There are 8 hidden switches. A switch that is on adds its own fixed numbers to the row, and there is some noise. The rows also spread widely along 9 directions, which tell nothing about the answers.
Known rows, each followed by its switches (1 for on, 0 for off):
[  4  36   4 -30   2  47  45 -14   8  33  72  21  -7  -3  26  18 -41  24
 -15 -29   7] -> 1 0 0 1 0 0 0 1
[  7 -12  -8   7 -22   3 -31   1  18  40  53  21  42  -7   6  12   1  42
 -16 -27 -35] -> 0 0 0 1 1 0 0 1
[-17  22  26   7  55 -14   3 -26  -6 -20  24  19  61 -27 -40  12 -42  27
 -27 -11  14] -> 0 0 0 1 0 0 0 0
[ 27 -25   2  23 -10   2  14 -14  19  34  15  29   0 -29  22  -5 -36  35
 -23 -19 -15] -> 1 0 0 0 1 0 0 1
[ 13 -56 -25  -4 -31 -10 -12  -6  -8  11  31  23  -1 -35 -40  37  23  37
 -14  25 -33] -> 1 1 1 1 1 1 1 1
[ 18 -19 -22  19  -9   9  42  -7 -17   8  44  26 -22  -2  -8 -29  10  21
   4 -12  -5] -> 1 0 0 0 1 0 1 1
[ 13 -17  -4 -10   5  22 -14   6   8  -1  26  11 -13   4 -14  42  19 -18
 -16   4 -29] -> 1 1 1 0 1 0 1 0
[-12  -6   6 -18   4   8  -8  -6 -18 -29   5  -9 -13 -31 -27  41  13   1
 -20  36  -9] -> 1 0 0 1 0 0 0 1
[ 24 -27  -7  12  14 -16 -10  -3   0   1   5  -2  16 -18 -19   6   6   5
 -19  -7 -17] -> 1 0 0 0 0 0 1 1
[ 26 -44 -18 -11 -75 -31 -54   7   9  34  24  23  30 -22  15  30  31  41
 -36  19 -41] -> 1 0 0 1 0 1 1 0
[ -8  -7  24 -19 -12   9  32 -13 -16 -26   5  43  14 -26   3  -9 -12   6
 -11  19  13] -> 0 0 0 1 1 0 1 1
[ 18 -35 -18   1 -42  -6 -52   5  22  25   8   0  40 -13  13  22  14  14
 -33  -3 -27] -> 1 0 0 1 0 1 0 1
[ 17   6 -28 -26 -77  67   8 -19  -5  27  44  -8   9   6  61 -19  -3  38
   2   7  -8] -> 1 0 0 0 1 0 0 1
[  3 -13   1  39 -31   6  -6  -2   3  40  41  41 -55 -34 -18  46  -6  54
  -9  10 -40] -> 0 0 0 0 1 0 1 1
[  7  -8 -29  44 -15  15  13 -25   0  16   5  14 -13 -16  -5 -11 -10  25
   0   9   3] -> 1 0 1 0 0 1 1 1
[  9  -7   4 -18  -1   5 -32 -15  16  28  31  -7  37 -36   0  45 -33  44
 -26  -1 -24] -> 0 0 1 1 0 0 0 1
[ 14  12   3  -3 -52  35 -62 -13  22  25  15  15  34 -12  29  43 -14  39
 -27  17 -31] -> 1 0 0 0 1 0 1 0
[ 42 -43 -63   4 -28  20  38   3   0  25  26  -8  22  18  27 -50  21   7
  11 -22   1] -> 1 0 0 1 1 1 1 1
[  6 -20 -41  50 -28  28   8 -10   6  26  32  23 -38  -6 -27  24  13  31
   7   4 -19] -> 1 1 0 0 1 1 1 1
[-15   0  -9  31  46  14  80 -26 -33 -14  27  29 -37 -27 -55  -4 -34  23
   9   6  33] -> 0 0 0 1 1 1 1 1
[  1 -11   3  -7  -1   0 -12   2   0  -1  20  10  19 -11  -9  19  11  -3
 -12  -2 -14] -> 0 0 0 1 0 0 1 1
[-29   8   2  47  38 -13 -31  -7   8 -28  -9  17  10 -13 -48  28  16  -2
 -19  15  -4] -> 1 0 0 1 0 0 0 0

New rows. What belongs after each?
[ 10 -19 -14 -18  10  10  -1   3   6   5  44  11   3  -5 -24  34  26  -7
 -13  -7 -28] -> 1 1 1 1 0 0 1 1
[  2 -26 -19  17 -33   5  -8  -3  -7   3  15  25 -18 -23 -12  15  24  32
  -1  30 -21] -> 1 0 0 1 1 0 1 1
[ -7  -2   7  27  -8 -13 -41  -9  -3 -13   6  26  33  -8 -23   3  23   4
 -19   1 -17] -> 1 0 0 0 0 0 1 1
[-13   7 -27 104   6  33  10   0  38  26  14  48 -50  20  -9   8   8   7
   4 -14  -9] -> 1 1 0 0 1 0 0 0
[ 33 -33 -28 -33  17   6  41   1 -14 -21  21 -26  47  13   7 -44  11  -8
   6 -14   9] -> 0 0 0 1 1 0 1 0
[ 11 -23 -52  68  43  28  90   0  15  22  30  15 -74  10 -16 -10  -3   7
  16 -20  10] -> 1 1 0 1 1 0 0 0
[-21 -21   7  26 -33 -14 -36   0   8 -10  14  57  10 -25 -32  40  26  26
 -19  32 -32] -> 0 1 0 1 1 0 1 0
[ 19 -13  -8   8  29  -1  20   9  13  -4   1  10  -2   1  -1  10   4 -19
 -21  -5   1] -> 1 0 0 1 0 0 1 0
[-19  -7 -16  38 -44  -2  17   5  -7 -10  12  62  -6  16  -1 -40  50 -16
  -1   5   9] -> 1 0 0 1 0 1 1 1
[ 23   2 -20  -4 -51  53  23   5  12  26  23  17 -20  22  49  -6   1  -4
  -9  -5   4] -> 1 0 0 0 1 1 1 0
[ 20 -20 -35   0 -47  27 -12  -3   1  28  33   9  15  -4   9   7  10  28
  -5   1 -13] -> 1 0 0 1 1 1 1 1
[ 37 -59  -1 -16 -61 -40 -44  19  23  29  15  34  27 -24  29  13  37  15
 -42   1 -50] -> 1 0 0 1 0 0 1 1
[ -3 -14 -15  21 -16  -1  16 -26  -3   1   9  23  13 -26   2 -23  -7  37
  -7  17   3] -> 1 0 1 1 0 0 0 1
[-15   5 -24  74   5  10  48 -22  12  39  51  63 -70 -28 -34  35 -13  55
   3   2  -6] -> 1 1 0 1 0 0 1 1
[-27  14  48  13  25  22  64 -17 -18 -37 -17  67 -49 -26 -12  -7 -34 -25
  -8  25  28] -> 0 0 1 0 1 0 1 1
[-26  -3   6  42 -18  10  43  -6  -3 -11   3  68 -20  -3   7 -40   6   1
   4   8  17] -> 0 0 0 1 1 0 0 1
[ 21 -17 -16 -36 -26  12   7   7   0  17  43   5  30   9  21  -8  16  -9
 -21 -29  -9] -> 1 0 0 1 0 1 0 1
[ 48 -44 -25 -13  17  13   9 -12  13   8  22 -12  67  -3  10 -17  -6   2
 -13 -40 -11] -> 1 1 0 0 1 0 1 1
[ -3 -10   8  20 -20  11  -7   0  10   3 -11  24 -23 -11  13  10  10 -13
  -9  20 -17] -> 0 0 1 0 0 0 1 1
[ 22 -31 -24  -4 -44  20   0   0   2  13  12   7  -5 -12  18   3  19  21
  -3  25 -18] -> 1 0 0 1 1 0 1 1
[ 29 -40 -13  11   5 -28  20 -10   8  13   5  18   0 -47  -4  12 -15  33
 -24   8 -11] -> 1 0 0 1 0 0 1 1
[ 10   1   8 -21 -40  31 -22 -15  -2  14  35  13  -1 -29  12  35 -12  37
 -22  14 -27] -> 1 0 0 0 1 0 0 1
[-37  29  19   4  36  14  39 -24 -34 -47  21  30  12  -6 -38 -15  -3  -7
   7   7  31] -> 0 0 0 1 0 0 1 1
[ 41 -49   6 -59 -25  -8   2   3 -16   3  31   6  51  -9   8 -17   5  -8
 -21 -20 -20] -> 0 0 1 0 1 1 1 1
[ 32 -32 -15  -1 -69  27  23  15  28  41   3  50 -15   3  66 -10   5 -12
 -19  -3  -4] -> 1 0 0 1 1 1 1 1
[ 39 -28 -66 -17 -12  56  50  -9  10  11  28 -44  12  20  37 -19   4  13
  12  -5   8] -> 1 1 0 1 1 0 0 0
[-11 -25  -9 -24 -65  22 -10  -7 -11 -18  19  35   7 -12   0  11  31   6
 -10  37 -10] -> 1 1 1 1 1 1 0 1
[ -2 -11 -17  10  -9  18  34 -12   2   3  26  27 -18 -17 -12  21  -2  11
 -10   2   7] -> 1 1 0 1 0 1 0 1
[ -6  -6 -17  43 -30  13 -19 -13  -3 -15 -13   9  -4  -3  -2 -10  33   5
   1  27  -8] -> 1 0 0 0 0 0 1 1
[ 21 -29 -39  17  18  -3  -1  20  18  15  24 -24 -21  10  -6  17  28  -1
 -10 -14 -27] -> 1 0 0 1 0 0 0 0
[ 23  -8 -13 -14 -46  22 -18  -5   9  19  19   4  15  -1  34  -2  11  10
 -13   8 -23] -> 1 0 1 0 0 0 1 1
[  0 -18 -21  61 -14  -9  16 -30   2 -21 -39   6  -5 -32   8 -30  -8  34
  -4  41  12] -> 1 0 0 0 0 0 0 0
[  4 -12 -54  65   0  18  -6  -9  10  11 -10  -9   0  -1 -19   5  17  12
   8   9   4] -> 1 0 0 1 0 1 1 1
[  8  -6 -28  71 -18  -4 -54   3  37  35   7  12  31  20   4   1  18  11
 -17 -30 -26] -> 1 0 0 0 0 1 0 0
[ 16 -50 -56  46 -54   7  39   6  21  48  54  36  -4  15  30 -47  32  36
  16 -28 -22] -> 0 1 0 1 1 0 0 1
[ 19 -39 -32  18 -25   9  11   7  12  40  35  18 -38 -12  11   6   9  27
  -6   1 -31] -> 1 0 1 1 1 0 0 1
[-16   6 -22  41   6  14  86 -21  -5   8  58  74 -21  13  -6 -48   4  11
  15 -20  20] -> 1 1 1 1 0 0 1 1
[ -2  14  18   0  11  22  92 -19 -25 -30   7  46 -32  -1  13 -48 -12 -28
  -2  -2  37] -> 1 0 0 0 0 0 1 1
[ 18  -6 -59  22  43  60  76   3  -9   2  23 -36 -20  34  -9 -38   2 -32
  35 -34  33] -> 0 0 0 1 1 1 1 1
[  2  26 -20 -13   6  41  -6 -13 -18  16  77 -11   9  16 -19   6  13  18
   3 -25 -19] -> 1 0 1 0 0 0 1 1
[-20 -11  -7  50 -67 -21 -19   5  -1  39  66  90   3   0 -23 -11  36  44
  -6 -12 -32] -> 0 0 0 1 1 1 1 1
[ -4   9 -42  11  -9  27  39 -11 -15  -7  34   6  -1  27  -7 -38  20  -1
  15   5  23] -> 1 0 1 1 0 1 1 0
[  9  28 -17 -14 -25  43  -4 -22  -5  13  51  -5  24   6   5  14 -12  28
  -8  -5   3] -> 1 0 0 0 0 1 1 0
[ 10 -44 -12  43 -21 -32 -56   3  31  43  32  41  -3 -41 -38  76  23  51
 -34   5 -61] -> 1 1 0 1 0 0 1 1
[-36  31   8  17 -26  41 -46   0   6  -5  19  36 -13   8 -20  53  18   1
 -16  24  -7] -> 1 0 0 1 1 1 0 0
[ 19 -29 -20  22   2   8  24   3   7   4   0  25  -9  -6   5 -13  12  -5
  -9   0  -4] -> 1 0 0 1 1 0 1 1
[-30  32  21   8  10  21  87 -21 -23 -10  47  66 -42  -9 -10 -20 -22   9
   4   1  34] -> 0 0 0 1 0 0 1 1
[  0 -40 -13 -16 -22   7  14  11 -10 -30  16  21 -18   3  -9   5  48 -20
  -7  30 -16] -> 1 1 1 1 1 0 0 0
[ -7   1  -7  32 -60  18 -42 -25  12  14  -3  17   2 -26  21  17   5  44
 -15  29 -20] -> 1 0 0 0 0 0 0 1
[-18  -1  -3  20  -9 -14 -11 -12  -2  -3  24  23  39  -9 -22   1  -1  28
 -14   1   4] -> 0 0 0 1 0 1 0 0
[ -5   8  -2   1   4   1  54 -24 -26 -22  59  40   6   6 -27 -27  13  14
  -1  -9  10] -> 1 1 0 0 0 0 1 0
[ -8  17 -27  35   8  25  10  -7   4   6  23   3  -3  13 -16   3   3   7
  -4  -5  11] -> 1 0 0 1 0 1 0 0
[  3  -9 -60  74  13  22  -5  -6  38  22   7   5   9  30  -1  -8  26   2
  10 -12  -7] -> 1 1 1 1 0 0 1 0
[  1  -8  18 -43   3   0   5   4 -30 -27  36  -4   6 -12 -25  17  20 -14
 -15   4 -15] -> 0 0 0 0 0 0 1 1
[ 11  -5  -6   5  -2  20  30  -5  15   7   3  12  13  -6  28 -13 -11  -4
  -7  -6  12] -> 0 0 0 1 0 0 1 1
[ -2   9  31 -32 -25 -14  31   0 -15  -2  58  74 -13 -15   3  12   2  14
 -33   5  -4] -> 1 0 0 1 0 0 1 0
[-16   9 -31  39 -69  34 -23 -14  -4  32  63  18   9  12   9 -19  20  59
  17  -2 -31] -> 0 0 0 0 1 0 0 1
[-20  36 -22   8   1  55  70 -10 -19 -14  39  33 -20  43   6 -39  13 -35
  15 -17  42] -> 1 0 0 1 0 1 1 1
[  3 -32 -24  21 -42  -4  23  -6 -24  -2  42  18  21  11   5 -71  36  28
  15 -10 -15] -> 0 0 0 0 1 0 0 1
[ 35 -81 -28 -26 -82 -18 -47   9   3  21   5  -6  20 -41  24  16  36  47
 -12  43 -56] -> 0 0 1 1 1 0 1 1
[ -7   9 -47  45   8  50 -33 -10  25  32  14 -45  -1   7  -4  33  -1  25
  16   5 -17] -> 0 0 1 1 0 0 0 1
[  8  -7  -4 -10 -29  29  18  27   8  35  51   5 -53  19  29  14  27 -15
  -6 -22 -31] -> 0 0 0 0 0 0 0 1
[-18  -6  21  28 -24  -2 -21 -11   1  -8  -7  64 -14 -41 -15  33   1  26
 -21  37  -9] -> 1 0 0 1 1 0 1 1
[-33  21  38 -12  29 -18   6   1 -28 -34  40  53  18  -1 -60  19  13 -19
 -23  -5  11] -> 0 0 0 1 0 1 1 0
[ 19 -55 -64  65 -55  -2 -62  15  42  55  26   9   4   9  -6  35  48  38
  -9  -5 -51] -> 1 1 0 1 1 1 0 0
[ 23 -54 -24  26 -35   1 -41  -1  41  25  -2  29  22 -20  15  26  18  20
 -21  12 -38] -> 1 1 1 1 1 0 1 1
[-23  18 -27  61 -15  26  25  -9   9   9  17  41 -52  18   5 -14  23   5
  11  19   6] -> 1 0 1 1 0 0 1 0
[ -1 -17 -14  34 -11  10   0 -15   6   0 -16  -5   1 -14  14 -18  -1  12
   0  15  -7] -> 0 0 1 0 0 0 0 1
[  2  19 -31  25 -45  44  -2  -3   8  28  33  16   7  39  27 -24  28 -11
   4 -26  -4] -> 1 0 0 0 0 1 1 1
[  8 -22   0 -34 -31 -12   8 -20 -30 -34   4  11  39 -32   3 -16  14  22
 -16  37   4] -> 1 0 0 1 0 0 1 1
[ 12  -6 -39   3  27  37  48  -5  -1   4  15 -38   7  12   4 -18  -8 -17
  10 -21  20] -> 0 0 0 1 0 1 0 1
[ -4 -17 -26  31 -25  28 -13 -12  -4  -6  16  22   0   6 -27   4  28  -5
   7  12  -9] -> 1 1 1 0 1 1 1 1
[  1 -18 -30   1 -33  13 -14   1 -13  10  46   6   8   0 -19  10  28  24
  -3   0 -18] -> 1 0 0 1 1 1 0 1
[ 32 -44 -45 -32  -8 -10  10  -6 -25  10  86 -14  15 -22 -45  27  25  60
  -1   4 -36] -> 1 1 0 1 1 0 1 0
